There are 4 ways to turn a row about zero (a turn may also mirror it). The second row of each pair is the first, turned, with some noise. The first 40 pairs use one turn. New pairs use 3 turns, one after the other, and a turn may come again.
In the rows, 128 means zero.
Some pairs, each with its turns in order after it:
[148 125 193 160 164 154  92 142 163]
[141 127 109 135  87  79 189 144 168]	z849

[ 92 126 123 146  81 106 127  74 120]
[152 129 148 181 109 131 134 156  79]	z354

[111 144 139 194 141 158 137 193 120]
[159 173  78  93 168 148 129 117 124]	z354

[129 103 123 141  70 186  52 125 116]
[ 61 172 125 162 118 138 169  62 147]	z785

[ 68 122 124 169 130 154 172 157  98]
[158 110 210 112 157 118 140 110 141]	z107

[ 97 144 116 184 162  84 123  98 165]
[136  94 189 168 173 134 114 168 122]	z785

[136  88 163 117 149 107  95  71 161]
[142 123 195 119 130 103 158 120 183]	z785

[166 139 132 123 153  87 103  86  49]
[ 83 137  98 145 170 163 168 171 185]	z107

[130 154  84 114 139 143 127 113 165]
[121 161 131 159 175 125 134 107 146]	z849

[122 171 144 166  98 180 186 170 113]
[151 135  70 101 183 149 192 135 102]	z354

[167 141 140 187 146 162 168 121 124]
[ 83 111 148  83 123 164  92 150 107]	z785

[110 139 164 124 120 198  81 111  61]
[202  74 110 130 169  80 108 102 120]	z354

[114 114 141 113 209 143 131 134  61]
[159 108 138  99 125 132 117  32 148]	z354

[113  79  87 149 128 179 134 149 102]
[109  67 174 121 125 102 145  96 139]	z107

[126 176  75 135 154 103 152 135  37]
[107  59  52 130 168 118 116 162 107]	z785

[137 152 148 134 125 167 115 146 101]
[158 107 110 107 165 115 128 125 130]	z354

[173 124 100 101  95 117 140 110 120]
[130 126  87 116 119 146 119 124 184]	z785

[125 171 119 100 159 162 130 101 152]
[138  77 141 141  95 122  93  97 119]	z785

[149 143 166  79 100 133 120 117 153]
[172 109 103 113 146 133 154  87 137]	z849

[ 68 164 116  90 157 153 126  76 166]
[132  58 112 156  97 183  90 134 115]	z354

[ 82 170 157 114 140 102  75 123 130]
[176  99 137 100  95 137  79 154 111]	z354

[120 139 163 135 161 111  74 176  81]
[112 147 118 113 199 132 189 125  94]	z107

[166 111 173 110 106 131 150 151 146]
[134 114 116 167 140 104 102 157  84]	z107

[ 98 103 143 103 130 144 128 184 130]
[125  83 158 133 119 162 168 140 135]	z849

[138 108 115 137 124 113 103  95 119]
[144 158 102 119 130 127 112 149 116]	z849

[150 109 152 127 128 116  98  54 161]
[117 141 100 150  55 144 145 175 122]	z107

[126  97  90 107 111 147 137 127 104]
[125 151 152 112 143 173 132 137 107]	z849

[ 82 158 126 118 147 191 111 145 156]
[146 127 185 177 147 110 169 134 152]	z849

[131 136 132  88 169 112  90 175 127]
[120 102  97 180 114 153 167 131 114]	z849

[104 155 146  92 100 130 112 131 102]
[130 147 114  77 156 101 124 153 131]	z107

[137 114  81  90 143 137 154 116 106]
[152  90  88  98 150 129 115 100 141]	z785

[165 121 122 142 166 151 135 184 104]
[ 74 133 141 139  85 130 172 124 102]	z849

[154 124 127 137 156 145 121 161 111]
[128 144 120  99 157 121 124  99 159]	z354

[168  68 182 154 149 124  97 152 139]
[111  97 120 169 130 139 169 142  54]	z107

[129 135  89 171 159 125 160 100 183]
[145  93 175 136 156 176  84 135 129]	z785

[117 147 143 119 159 143 102 137 141]
[133 107 147 139 104 118 144 116 104]	z785

[ 94 109 140  94 116 185 117 125 183]
[171 131 162 128 160 146 180 135 179]	z849

[ 90 126 175  95 113 145 140 132 161]
[114  92  80 115  93 114 126 145  98]	z354

[ 66 130 131 108 159 121 140 142 161]
[198 142 128 109 118 111 147  97 127]	z107

[ 54  97 170 106  73 102 126 105 177]
[204 119 125  73  79 132 123 177  90]	z107

New pairs. What belongs after each?
[154 113 159 119 180 135  80 131 152]
[ 89 108  88  99 130 114  73 133 117]	z107 z107 z354

[154 150 163 173  94 139 109 160 127]
[ 88 100 106 169 162 112 145 152 114]	z785 z785 z785

[132 108 109  95 166 150 137 155  84]
[147 124 119  71  87 101 123 132 110]	z849 z107 z354

[112 103 131 145 136 153 135 132 118]
[105 137 132 108 127 152 142 136 135]	z785 z107 z354

[154 183 147  62 118 170  79  84  81]
[ 92 103  90 163 151  38 142 157 181]	z785 z107 z354

[149 140 177 167 142 142 158 137 111]
[109 148 111 140 150  83 145  82 126]	z785 z849 z354

[111 129 101 182 165 137 103 221 140]
[101 104  43 143 114 150  65 120 162]	z849 z354 z785

[110 109 107 153  85 140  97 123 165]
[106  93 126  84 153 149 114 147 161]	z354 z354 z354

[ 92 161 136 105 141 100  93 112 104]
[ 94 112 169 150 109  88 138 123 106]	z785 z107 z107

[217 151 133 177 131 126 103  83 132]
[ 44 117 119 162 150 132 107  71 153]	z107 z354 z107

[119 139 120 141 164  68 176 141 130]
[168 129 167 160 104 115 105 175 119]	z354 z785 z354

[126 124  74 132 119 107 109 117 131]
[125 131 165 120 111 144 118 169 124]	z785 z107 z107

[135  81  73 220 140 133 131 118 124]
[ 53  85 128  71 115  89 130 170 135]	z107 z849 z354

[ 74 167 102 123 110 123 157 149 129]
[165 101 102 106 118 119 178 145  93]	z107 z354 z107

[125 154  99 126  84 142 119 116 125]
[177 137 103 122 113 137 130 112 143]	z849 z354 z849

[101  78  76 116 150 205 154 141 116]
[116 170  94 129 190  82 174 139 180]	z107 z107 z354

[115 149 154  93  97 161 109 131 160]
[148 173 123 102  79 135 127 148 137]	z107 z354 z785

[126 116 120 170 168 167 128 141  99]
[120 140 114 157 156  75 106 115 120]	z354 z849 z849

[ 80 155 108  70 140 120 171 125 149]
[176 161 126 186 145 103 117  99 130]	z354 z785 z849

[101 147 134 123 120 119 133 138 180]
[123 152 134  85 124 109 113 123 113]	z849 z107 z849

[134 136 138 116 123 117 167  93 168]
[145 143 138  96  86 115 106 146 154]	z785 z354 z354

[111 139 115  59 195 111 113 153  88]
[128 163 183 111 179 190 161  95 127]	z785 z107 z785

[ 95 151 110 121 111 182 120 141  89]
[ 71 155 123 103 154 140 154 114  94]	z785 z849 z107

[132 123 130 133 120  70 105 143 116]
[146 105 152 134 132 143  98 159 163]	z785 z849 z849

[139 116 122 139 154 147 161 165 187]
[109 117  94  98 101 110  89 146 167]	z785 z849 z785

[ 87 176 165 121 104 131 103 119 159]
[113 144 154 116 158  57 144 115 115]	z785 z107 z107

[156  99 177 148 162 113 176 127 105]
[131 102 117  89 184 181 124 125 148]	z785 z354 z849

[134 144  93 129 192 108 103 151 142]
[158 154 141 135 107 160 135 128 188]	z785 z354 z107

[163  93 135 142 124 156 140 121  97]
[134 142  80 116 149 137 131 100 112]	z849 z107 z107

[130 102 161 150  90 174 120 148  78]
[ 76 122 186 120 130 138 181 135 135]	z785 z849 z785

[179  99 176 138 117 135 101 100 155]
[187 113 170 122 117  98 115 118  86]	z849 z354 z107

[146 108 112 155 167 148 100 116 102]
[182 156 126 137 146 137 128 147 154]	z849 z785 z354

[ 93 143 188 121 135  94  82 151 125]
[166 131  82 134 124  90 124  89  82]	z849 z849 z785

[128 130 101 174 131  99 102 156 120]
[142 128 132 181 137  91 102 122 104]	z354 z107 z849

[151 115 115 128 112 165 130  90 145]
[131 148 132 131 105 157 136 167 110]	z785 z785 z107

[130  92 147 134 153  66 121 158 174]
[160 131 136  97 150 163  60 113 153]	z785 z849 z849

[155 147 126 113 152 149  83 163  98]
[121 101 106 160 179  91 132 133 107]	z107 z354 z354

[134 117 101 131 148 128 147 161 114]
[132 141 103 147 129 107 122 123 167]	z354 z849 z849

[176 113 116 157  75 152 106 167 153]
[131 166 127 118 180  84 161  84 154]	z354 z785 z354

[128 117  45 149  99  77 164 144 180]
[ 58  95 182 133 127 168 189 126  87]	z849 z107 z354

[ 98  82 187 179 150 128  99 159 148]
[102 179 149 121 152 106 137 122 212]	z785 z849 z785

[169  92 124 124 120  96  83 143 153]
[158 120  84 125 111  78 129 154 103]	z785 z107 z849

[133 186  96 122 156 155 172 114 138]
[ 98 170 178 124 115 166 107 138 151]	z107 z849 z354

